The rows are grouped in 4 ways, from coarse to fine. Each group lies inside one group of the grouping before and may be the whole of it. The rows also spread widely along 16 directions, which tell nothing about the answers.
Known rows, each followed by its group in each grouping:
[27 141 102 -156 -58 103 16 337 -386 -67 -58 75 -51 112 -195 -33 -253 167 -64 -68 -266 47 -105 -38 -115 48 -124 -44 -8 -33 73] => vusod Q987 Rin tikit
[23 61 -8 -220 -145 -20 35 168 -2 58 19 21 83 -177 -6 6 -150 -155 -91 -140 -91 -239 5 -162 97 43 -176 -154 -79 211 -12] => vusod Q821 pum Venit
[167 -59 33 43 -263 0 -149 -36 -210 99 175 75 -196 40 158 9 160 -212 85 34 32 37 106 106 119 139 139 4 -204 -101 146] => vusod Q987 Lam neb
[14 -7 -192 236 27 91 -56 87 -316 -36 198 -159 -8 86 -52 125 -56 -46 81 85 -32 100 -219 109 -60 6 38 247 -310 -119 -81] => vusod Q694 Fila tifol
[39 -55 67 -261 -75 103 -59 69 79 -29 107 -157 -72 321 -36 52 13 19 -134 -19 -236 -146 122 134 -6 259 -195 53 -231 -213 -167] => vusod Q987 nezot ginem
[-85 101 -40 89 -45 -54 17 86 -85 -122 15 249 27 69 206 -159 -58 10 85 130 27 66 -108 94 6 9 158 -79 -17 26 211] => fepe Q689 gezir kopu
[-70 62 -35 -9 -153 147 14 260 -163 -43 177 255 -199 202 100 -223 211 10 93 162 74 243 -107 22 -79 44 26 -129 -21 -253 422] => vusod Q987 nezot Kagu
[-147 119 -183 -147 7 -280 -78 -94 -283 -87 -56 -316 275 65 394 -62 7 51 34 -151 -135 -104 13 -4 -30 42 79 182 -194 -51 131] => vusod Q987 Lam Meb
[-274 22 -28 127 32 -29 -141 -71 82 99 -213 -105 78 57 -280 -1 47 95 216 203 -73 -98 107 167 273 -62 301 171 -41 -10 -79] => vusod Q987 Rin Mabak
[40 90 1 -120 115 29 76 46 -83 22 372 177 -149 -53 188 4 -31 196 -58 111 -12 330 -19 171 -221 -142 -107 -33 -93 19 -229] => vusod Q372 Kora dimu
[-142 68 -153 -273 -63 298 158 -2 -110 47 90 125 -37 176 -6 -82 -86 -145 -46 56 -165 -90 -26 54 232 126 -31 15 -401 219 -67] => vusod Q694 Fila Fipi
[-56 95 9 -207 34 -82 103 -188 -20 -54 -201 42 48 140 172 -148 39 231 3 0 -37 192 36 -33 -99 -56 216 59 163 -64 143] => vusod Q372 gubi Bufo
[81 -6 189 -90 -76 -189 -1 31 -210 90 118 188 233 -192 77 7 8 -6 49 -47 -68 -10 28 -97 -75 -2 115 -117 -201 78 21] => fepe Q83 Kuf Puti
[-127 116 -24 138 194 -71 -96 42 -160 -356 -205 -282 271 94 -173 122 -68 16 -46 -69 -17 -157 45 77 -102 66 -58 177 -56 165 -268] => fepe Q83 sila Vilu
[-50 -25 140 32 -66 12 49 135 -3 -84 20 232 4 35 -143 128 -122 -183 -26 -1 26 -113 -27 5 -31 110 -162 -246 -46 -166 124] => fepe Q689 gezir kopu
[-144 109 -94 59 -23 -189 -198 -71 -270 30 -20 -167 1 -4 258 103 -267 -89 108 -59 -168 -293 119 233 285 15 135 53 -217 64 -80] => vusod Q372 Kora dimu
[59 1 130 -141 -134 27 -169 209 -393 78 -18 -165 -71 -125 -120 132 -100 -104 60 -151 -63 -116 39 -35 174 48 -130 -190 137 -154 212] => vusod Q987 Lam Meb
[123 -135 -42 -198 -213 21 25 70 147 165 -17 -150 90 -148 -233 46 87 53 7 -90 -29 52 -162 -282 -63 30 -175 43 59 -212 166] => fepe Q83 sila Vilu
[106 80 -60 15 -103 58 48 21 -398 -132 -146 29 -76 -74 -63 31 -19 -127 -9 -108 133 236 -126 -120 -94 10 -25 1 173 11 301] => vusod Q987 Lam Meb
[-50 115 -257 7 -83 159 -22 -140 117 16 -84 -48 -370 133 236 -53 -114 -54 17 6 99 -24 50 105 291 -70 86 -11 204 0 176] => vusod Q987 nezot Kagu
[94 11 -49 25 -59 53 -66 -171 64 -63 6 -41 -119 96 115 28 24 -53 -25 5 36 -18 125 126 98 75 81 99 -73 106 -133] => fepe Q83 Kuf Puti
[0 39 -94 177 87 269 63 3 -31 -57 28 -2 -315 192 -135 248 -231 -103 -70 -25 95 -9 -26 79 26 -60 -118 -75 77 -184 -15] => vusod Q987 Lam neb
[-149 75 -16 109 -112 -246 -50 -194 192 204 -90 205 -200 -210 -43 122 -127 -22 82 28 35 -25 227 91 110 -142 44 -43 16 -25 -3] => vusod Q987 Lam Meb
[210 33 194 -78 55 114 -142 106 -195 -126 36 -100 -136 74 56 -15 56 80 -28 19 56 112 99 131 17 8 84 -97 303 5 -46] => vusod Q987 nezot ginem
[72 23 -52 -154 6 171 71 -104 -182 25 86 29 -2 -2 110 -47 99 -75 0 37 67 149 -5 16 102 -15 142 3 -42 175 10] => vusod Q987 Lam Meb
[123 16 2 41 -98 -124 100 -28 52 -26 -263 74 187 65 -94 71 -424 52 -89 -105 -274 -185 -153 -104 -53 126 97 123 -130 89 -68] => fepe Q83 Kuf Puti
[-91 105 186 119 -150 7 -46 179 -174 -171 -222 246 -132 24 -510 106 -81 -92 -22 -52 -23 -50 125 -55 -131 84 -189 -67 -62 -7 45] => fepe Q689 gezir kopu
[48 112 -265 144 35 83 42 108 87 -260 166 -53 -38 151 199 -17 -51 -140 -159 17 74 -38 -109 63 -138 67 -140 109 -173 181 -170] => vusod Q987 Rin Mabak
[-51 45 225 -238 98 144 75 215 -153 -124 30 101 87 139 -90 -74 53 56 -42 41 -25 42 14 -18 -72 51 -45 -213 82 -52 52] => vusod Q694 Fila Fipi
[-68 139 -108 135 61 126 -77 0 -88 130 80 -64 -290 111 41 27 -54 188 91 -1 27 19 93 -13 61 -294 176 20 38 -113 31] => vusod Q987 Lam neb
[37 11 101 85 -399 -199 -231 185 149 -114 -201 124 -150 71 -39 -91 -18 -231 16 59 -87 -231 155 178 155 368 -51 -30 1 -14 138] => vusod Q821 pum Venit
[-267 48 -2 -162 73 -137 9 -275 -164 -45 -185 -18 29 -273 -43 72 175 -77 137 52 254 302 131 150 105 -79 -36 -44 276 -49 170] => vusod Q694 Fila Fipi
[-14 16 127 17 -79 -75 -209 270 -196 -114 157 -93 -106 -124 -217 160 135 -129 -11 -36 66 12 138 91 -137 94 -372 -98 -28 -163 -40] => vusod Q987 nezot ginem
[110 -104 166 -293 -127 -148 -134 19 163 -139 -63 -250 60 223 167 21 89 -48 -125 -80 -117 -157 155 141 -12 368 -188 -40 99 -310 46] => vusod Q987 Lam Meb

New rows, each followed by its group in each grouping:
[-214 109 -234 119 -103 43 -70 -95 83 69 -114 -75 -281 -100 -492 86 155 87 60 57 55 206 135 -10 -78 -157 -161 330 -126 7 -137] => vusod Q987 nezot ginem
[-14 117 30 152 -94 32 -147 63 -207 -215 -276 -12 -291 -28 -346 41 13 -20 45 49 119 228 82 145 -28 45 -92 116 272 14 48] => vusod Q694 Fila Fipi
[70 33 86 380 103 75 -100 74 -223 -133 -190 -92 12 91 -252 162 -174 -72 76 19 62 -118 -49 5 53 -64 276 53 106 18 -64] => vusod Q694 Fila tifol
[11 -12 288 -246 270 382 43 223 -193 -72 -28 -232 132 292 -265 115 -98 85 -79 -97 -98 -254 38 -128 91 -30 24 -236 146 -113 -111] => vusod Q694 Fila tifol
[-85 77 -136 -95 -125 3 58 -154 75 -93 -175 4 -102 69 35 123 -253 -213 -118 -179 -38 -249 80 -15 134 111 -193 -28 -94 48 40] => fepe Q689 gezir kopu
[-119 -66 -82 225 57 100 65 188 18 -42 250 169 -60 55 -157 132 -91 -89 65 277 52 181 -253 258 -72 69 -151 -19 -154 -265 -27] => vusod Q694 Fila tifol
[21 1 -34 -91 -82 162 -117 141 -147 16 136 -127 -132 0 -59 19 47 24 53 10 -17 46 -10 73 103 39 -136 -15 -20 -76 32] => fepe Q83 Kuf Puti
[72 73 5 139 -121 79 -26 161 -79 32 1 101 -75 -45 -140 -45 51 -54 43 -4 75 -20 -13 -194 -25 -113 135 -29 -8 106 82] => vusod Q821 pum Venit
[136 8 -109 89 -218 -3 2 -98 -199 204 -38 -89 -38 22 -42 155 -143 -61 21 -302 -103 -220 -29 -402 -26 -107 132 109 -309 -118 173] => fepe Q83 Kuf Puti
[-1 -15 -60 124 91 67 241 34 -151 8 57 148 158 96 81 164 -327 -177 -19 -59 9 -115 -298 -166 -52 -51 106 -163 -122 -172 194] => vusod Q694 Fila Fipi
[-77 10 -24 286 179 95 50 -144 -255 -203 -317 -166 176 78 -439 284 -44 -169 15 -48 134 -6 -46 -62 -59 -25 131 172 8 18 -72] => vusod Q987 Lam Meb
[-139 -42 -210 166 -16 9 126 -154 -76 100 -85 -15 79 -313 -265 301 -139 -366 82 -57 205 -34 -163 -142 130 -112 -77 -10 -67 7 103] => vusod Q694 Fila Fipi
[40 -4 -105 147 -253 -36 -64 213 14 156 25 6 109 -98 -46 -75 55 -189 109 -49 11 -262 -115 -328 98 -51 168 -38 -174 34 258] => vusod Q987 Rin Mabak
[-167 29 -108 -175 27 259 -157 80 144 -90 -10 -292 -281 144 -191 62 -33 31 -16 133 -74 -35 119 385 284 137 -304 72 101 -19 -263] => vusod Q372 Kora dimu
[133 -26 108 66 -265 10 -65 148 -168 -166 -59 124 -96 -22 -241 96 103 -354 -68 -58 93 6 47 -24 -84 259 -203 -55 -69 -12 121] => vusod Q987 Rin tikit
[-239 268 21 -19 -42 -12 -61 141 65 -136 -171 272 -229 139 100 -304 12 166 66 138 9 34 190 123 74 -76 133 -122 185 164 135] => vusod Q372 Kora dimu
[-207 109 -221 30 2 -158 15 -160 -44 -52 14 11 15 34 106 85 -156 44 1 5 -106 19 20 186 -43 31 -98 201 -314 4 -129] => fepe Q83 sila Vilu
[39 184 -53 245 25 115 -44 187 -292 -195 -26 68 -176 196 -28 -1 -186 18 -31 5 -26 16 -40 63 -90 -26 74 46 -30 91 -10] => vusod Q987 Lam Meb
[34 59 -144 16 -195 25 14 94 -138 3 -119 50 2 -164 -141 -58 -105 -137 36 11 -27 30 -155 -82 99 51 4 102 -65 230 87] => vusod Q694 Fila tifol
[-78 45 8 97 -147 -357 -93 -48 70 -173 -137 76 40 9 152 -24 72 -115 13 21 56 6 98 125 -118 171 -18 35 4 -132 159] => vusod Q987 nezot Kagu
[240 85 73 192 111 134 -126 345 -126 -184 50 -165 63 141 0 -57 -105 103 -50 18 -38 -129 -100 -35 -65 -41 178 0 131 190 -171] => vusod Q987 Lam Meb
[47 110 -107 76 21 162 -1 163 -146 85 184 -108 -133 -83 -25 57 74 -2 -1 -173 173 -32 -6 -356 -106 -322 -33 -113 29 -26 123] => vusod Q987 Lam neb
[88 -3 282 -21 -135 12 -94 -45 -198 292 5 158 -166 -147 -128 110 9 -98 125 -102 46 -145 257 -185 197 -184 260 -244 25 -41 122] => vusod Q694 Fila Fipi
[196 -52 114 161 -84 43 -28 86 -44 17 62 92 -155 -1 30 124 -52 -150 20 -46 154 -18 -49 -104 -34 -50 84 -209 174 -200 189] => vusod Q372 Kora dimu
[79 33 20 -134 84 102 320 -114 -61 -47 -226 172 168 135 -9 66 -407 -34 -145 -97 -123 -56 -198 -157 -18 27 144 -57 22 88 34] => vusod Q694 Fila tifol
[92 -51 44 -16 -111 -89 -22 -1 155 -170 34 -10 -45 -8 -85 135 143 -220 -148 -37 120 34 108 51 -194 215 -310 0 -32 -86 -79] => vusod Q987 Lam Meb
[-62 129 101 28 121 -92 10 -83 44 -184 -25 30 -33 156 73 19 116 53 -93 -70 114 -10 247 -51 -244 -87 28 -6 -14 -28 -111] => vusod Q694 Fila tifol
[-140 151 -94 15 -92 0 -53 53 -129 -134 -93 99 -175 -104 -44 -42 38 -136 26 41 137 119 88 124 76 30 -137 -52 113 141 128] => vusod Q987 Lam Meb
[56 -7 -120 111 -38 -117 2 -97 9 131 117 17 -64 -77 264 82 -148 -9 74 11 34 43 -113 23 20 -126 148 -3 -4 -141 88] => vusod Q372 Kora dimu
[91 100 -23 128 22 84 135 45 -148 -257 -86 124 149 201 -48 -90 35 19 -79 -43 45 70 -140 -236 -303 -20 167 114 -132 132 51] => fepe Q689 gezir kopu
[17 66 -104 69 -56 222 7 241 -226 92 140 7 -55 -8 -116 -27 -35 -20 74 -5 -17 -31 -164 -200 30 -152 82 -29 -144 67 83] => vusod Q372 Kora dimu
[-6 -5 -84 -49 -48 -63 39 -231 -22 154 -168 -53 -59 -26 108 178 -412 -81 22 -86 -120 -164 -32 71 286 -3 117 1 39 -80 49] => vusod Q694 Fila tifol
[80 -116 10 55 -45 46 -63 134 39 -72 -13 -144 58 87 -61 50 -3 -59 50 100 7 12 -189 84 30 144 11 8 121 -223 89] => vusod Q372 Kora dimu
[-111 138 -40 42 125 -1 59 -105 219 -136 13 8 -100 64 38 204 -198 -94 -177 -182 82 -294 219 -56 -63 -122 -212 -127 -72 78 -234] => fepe Q689 gezir kopu
[6 153 -6 -272 31 53 60 131 -74 -191 -23 -78 96 79 65 -126 69 51 -169 -133 -37 -33 74 -147 -155 33 -152 -25 -10 206 -50] => vusod Q987 Lam neb
[3 51 72 87 -44 166 32 251 -160 -103 33 177 -128 326 -90 20 -245 -50 -37 56 -160 -112 -93 82 -16 148 0 -82 -165 -143 50] => vusod Q694 Fila Fipi
[7 65 -123 105 31 149 78 99 -65 -124 -86 -39 17 90 -101 27 -132 -63 -29 -14 27 -40 -163 -98 -21 -26 30 18 33 73 24] => vusod Q372 gubi Bufo
[165 -20 245 -57 130 128 -53 -49 -186 -28 -29 -156 -27 236 -76 70 67 180 -3 -32 -22 55 108 -33 -82 -68 251 35 124 -179 -88] => vusod Q694 Fila Fipi
[109 -63 -99 287 -45 -41 -31 -47 -39 -36 -11 -127 -55 41 63 248 -169 -134 30 -131 124 -80 -149 -86 -51 -19 3 -18 65 -335 210] => fepe Q83 Kuf Puti
[-23 -94 -80 39 26 -95 49 -59 -2 90 230 48 63 -71 250 169 -180 -57 71 61 17 54 -185 169 45 21 -47 -114 -70 -293 108] => fepe Q83 Kuf Puti
[273 -126 144 57 -166 31 67 -41 -11 -29 -35 127 7 156 -37 30 138 -131 -32 -27 75 87 -77 -191 -193 115 185 -2 -20 -200 184] => vusod Q372 Kora dimu
[-11 29 -90 -39 -200 10 -5 -159 84 52 -154 25 7 -7 -46 -81 178 -170 24 -24 54 -80 125 -137 141 26 184 111 -130 198 66] => vusod Q987 Rin tikit
[33 -52 -164 -79 -50 125 -136 19 104 251 335 -207 -155 -69 137 -26 146 184 138 104 23 104 -32 66 159 -158 27 62 -23 -147 -30] => fepe Q83 sila Vilu
[29 68 26 148 -52 88 63 -22 25 34 -7 224 -85 6 -163 45 -6 -120 -16 -8 65 -74 87 -159 -40 -116 153 -24 -180 200 -107] => vusod Q372 Kora dimu
[-44 62 173 -127 -217 1 -16 -56 -129 61 -219 274 -131 51 -164 -62 -41 16 67 -14 -97 -8 156 -32 120 45 136 -80 -9 -10 201] => fepe Q689 gezir kopu
[-15 43 -104 -112 -193 -152 -25 90 198 -131 -29 62 121 -161 110 -226 164 -30 4 84 65 91 -76 -14 -45 110 -99 39 41 173 114] => fepe Q689 gezir kopu
[73 75 -230 245 -57 19 -75 117 57 50 74 -39 -38 -160 -2 -63 -66 10 76 129 42 41 -153 13 74 -131 145 151 -18 263 -99] => vusod Q987 Lam Meb
[135 -66 221 62 191 -142 -62 154 90 9 45 -210 235 -80 41 164 -160 96 3 -57 26 -190 -72 -102 -74 -135 96 -193 294 -210 -65] => vusod Q694 Fila Fipi
[-226 276 14 42 92 -240 29 78 30 -300 -272 152 61 153 10 -130 -216 207 -88 25 -144 -27 104 111 -219 21 -13 102 -13 162 -132] => vusod Q694 Fila tifol
[-190 55 55 -93 139 -130 -83 6 -57 -160 -25 -163 50 -58 -18 91 65 143 40 -5 96 123 70 125 -111 -66 -201 -58 226 -246 44] => fepe Q689 gezir kopu
[34 -42 49 -185 -22 152 -32 157 -101 58 386 45 71 -404 -46 48 259 -250 27 30 230 55 49 -25 123 -36 -249 -269 -81 272 -103] => fepe Q83 Kuf Puti
[149 43 89 -37 11 -23 -56 150 27 -53 -28 -92 -20 180 97 -34 -155 195 -69 -28 -142 -60 -23 9 -83 23 69 -15 155 -117 -11] => vusod Q987 Lam Meb
[47 34 48 131 -12 44 -6 3 196 63 -106 121 52 90 -61 -127 -17 90 69 145 -47 -103 13 -58 97 -97 425 54 -18 219 -122] => vusod Q372 Kora dimu
[54 -122 -11 -93 40 18 65 -66 105 114 134 -111 188 124 -4 101 -21 141 -2 18 -129 -9 -120 -38 -79 21 54 102 -192 -241 -95] => fepe Q83 sila Vilu
[226 -167 -55 235 -171 79 -75 -119 105 88 22 -38 -221 10 -73 231 -118 -156 57 39 84 38 -109 108 131 94 43 57 58 -250 63] => fepe Q83 Kuf Puti
[179 1 80 51 -88 -46 -81 97 107 -205 -4 -36 241 22 16 -175 299 -56 -34 23 94 -75 26 -167 -145 79 169 88 -80 266 -87] => fepe Q689 gezir kopu
[29 54 136 -134 10 -126 -13 17 -116 -87 -237 28 139 28 95 -88 -165 110 17 31 -111 26 -34 103 75 80 192 -59 265 25 113] => vusod Q987 nezot Kagu
[-53 11 -300 5 -87 80 47 -218 -42 -45 64 -141 73 99 202 42 141 -372 -32 -86 112 -175 26 -73 140 84 63 140 -380 144 23] => vusod Q987 Rin Mabak
[-379 25 -139 -175 -278 -259 -78 -63 -136 119 -11 9 77 -70 69 -109 393 -131 202 -4 34 50 131 -62 33 82 -74 32 -287 -306 485] => vusod Q987 Lam Meb
[-78 29 -54 -65 -20 341 7 135 -153 -5 -2 -9 -30 100 -136 -68 3 -58 93 65 22 -67 -100 -41 260 -31 95 -100 12 69 150] => fepe Q689 gezir kopu
[8 51 128 -67 -1 -48 -87 138 -256 -135 -113 -39 109 64 -210 -97 44 320 72 106 -157 259 -84 88 -184 39 69 186 51 -74 -11] => fepe Q689 gezir kopu
[-25 65 -54 -87 -39 273 20 62 -219 93 62 15 -185 60 -67 -25 27 2 67 -7 27 62 -19 -94 120 -131 83 -66 -10 -1 127] => vusod Q372 Kora dimu
[-195 34 -185 -156 -145 102 2 1 7 101 -4 45 -252 59 -223 22 -106 85 36 166 -199 198 -25 300 125 135 -238 181 -167 -121 -41] => vusod Q987 Lam neb
[19 -12 49 74 57 115 -14 -127 30 98 61 8 -129 203 -152 130 -45 116 12 84 -116 2 105 104 -9 -67 187 156 -228 -64 -299] => vusod Q372 Kora dimu
[-173 97 -3 36 109 44 59 -94 98 -85 -116 91 -56 151 -160 97 -170 119 -36 38 -70 -22 105 133 -16 -18 -32 46 -74 8 -187] => fepe Q83 Kuf Puti
[70 67 168 -96 2 170 -63 -98 -258 55 -117 38 -161 86 -72 -60 112 107 82 24 37 127 183 3 147 -118 340 -32 186 62 65] => vusod Q987 nezot Kagu
[-194 83 -123 -395 245 248 144 -235 -115 -66 -88 -277 165 266 89 -46 73 130 -57 -41 -69 6 63 11 134 -49 115 112 -46 84 -102] => vusod Q987 nezot Kagu
[1 48 -109 164 -103 79 -45 -103 -40 -58 -96 25 -266 78 65 92 -87 -224 31 -26 140 -54 47 67 158 8 69 -34 72 -29 134] => vusod Q372 Kora dimu
[142 19 168 132 57 62 67 -227 -234 -90 -67 160 -115 167 -94 313 -260 -121 -114 -147 -20 -64 149 49 -78 43 74 -23 -167 -12 -183] => fepe Q83 Kuf Puti
[74 -18 -74 -112 -77 21 156 136 43 -45 205 122 38 15 101 0 14 -77 -113 -3 27 140 -195 -83 -229 76 -217 -75 -92 -144 120] => vusod Q987 Rin tikit
[-80 38 -4 -214 47 30 118 -85 74 -157 -223 -101 -16 229 -107 143 -197 115 -160 -167 -97 -26 18 -25 -134 106 -271 4 117 -263 35] => fepe Q83 sila Vilu
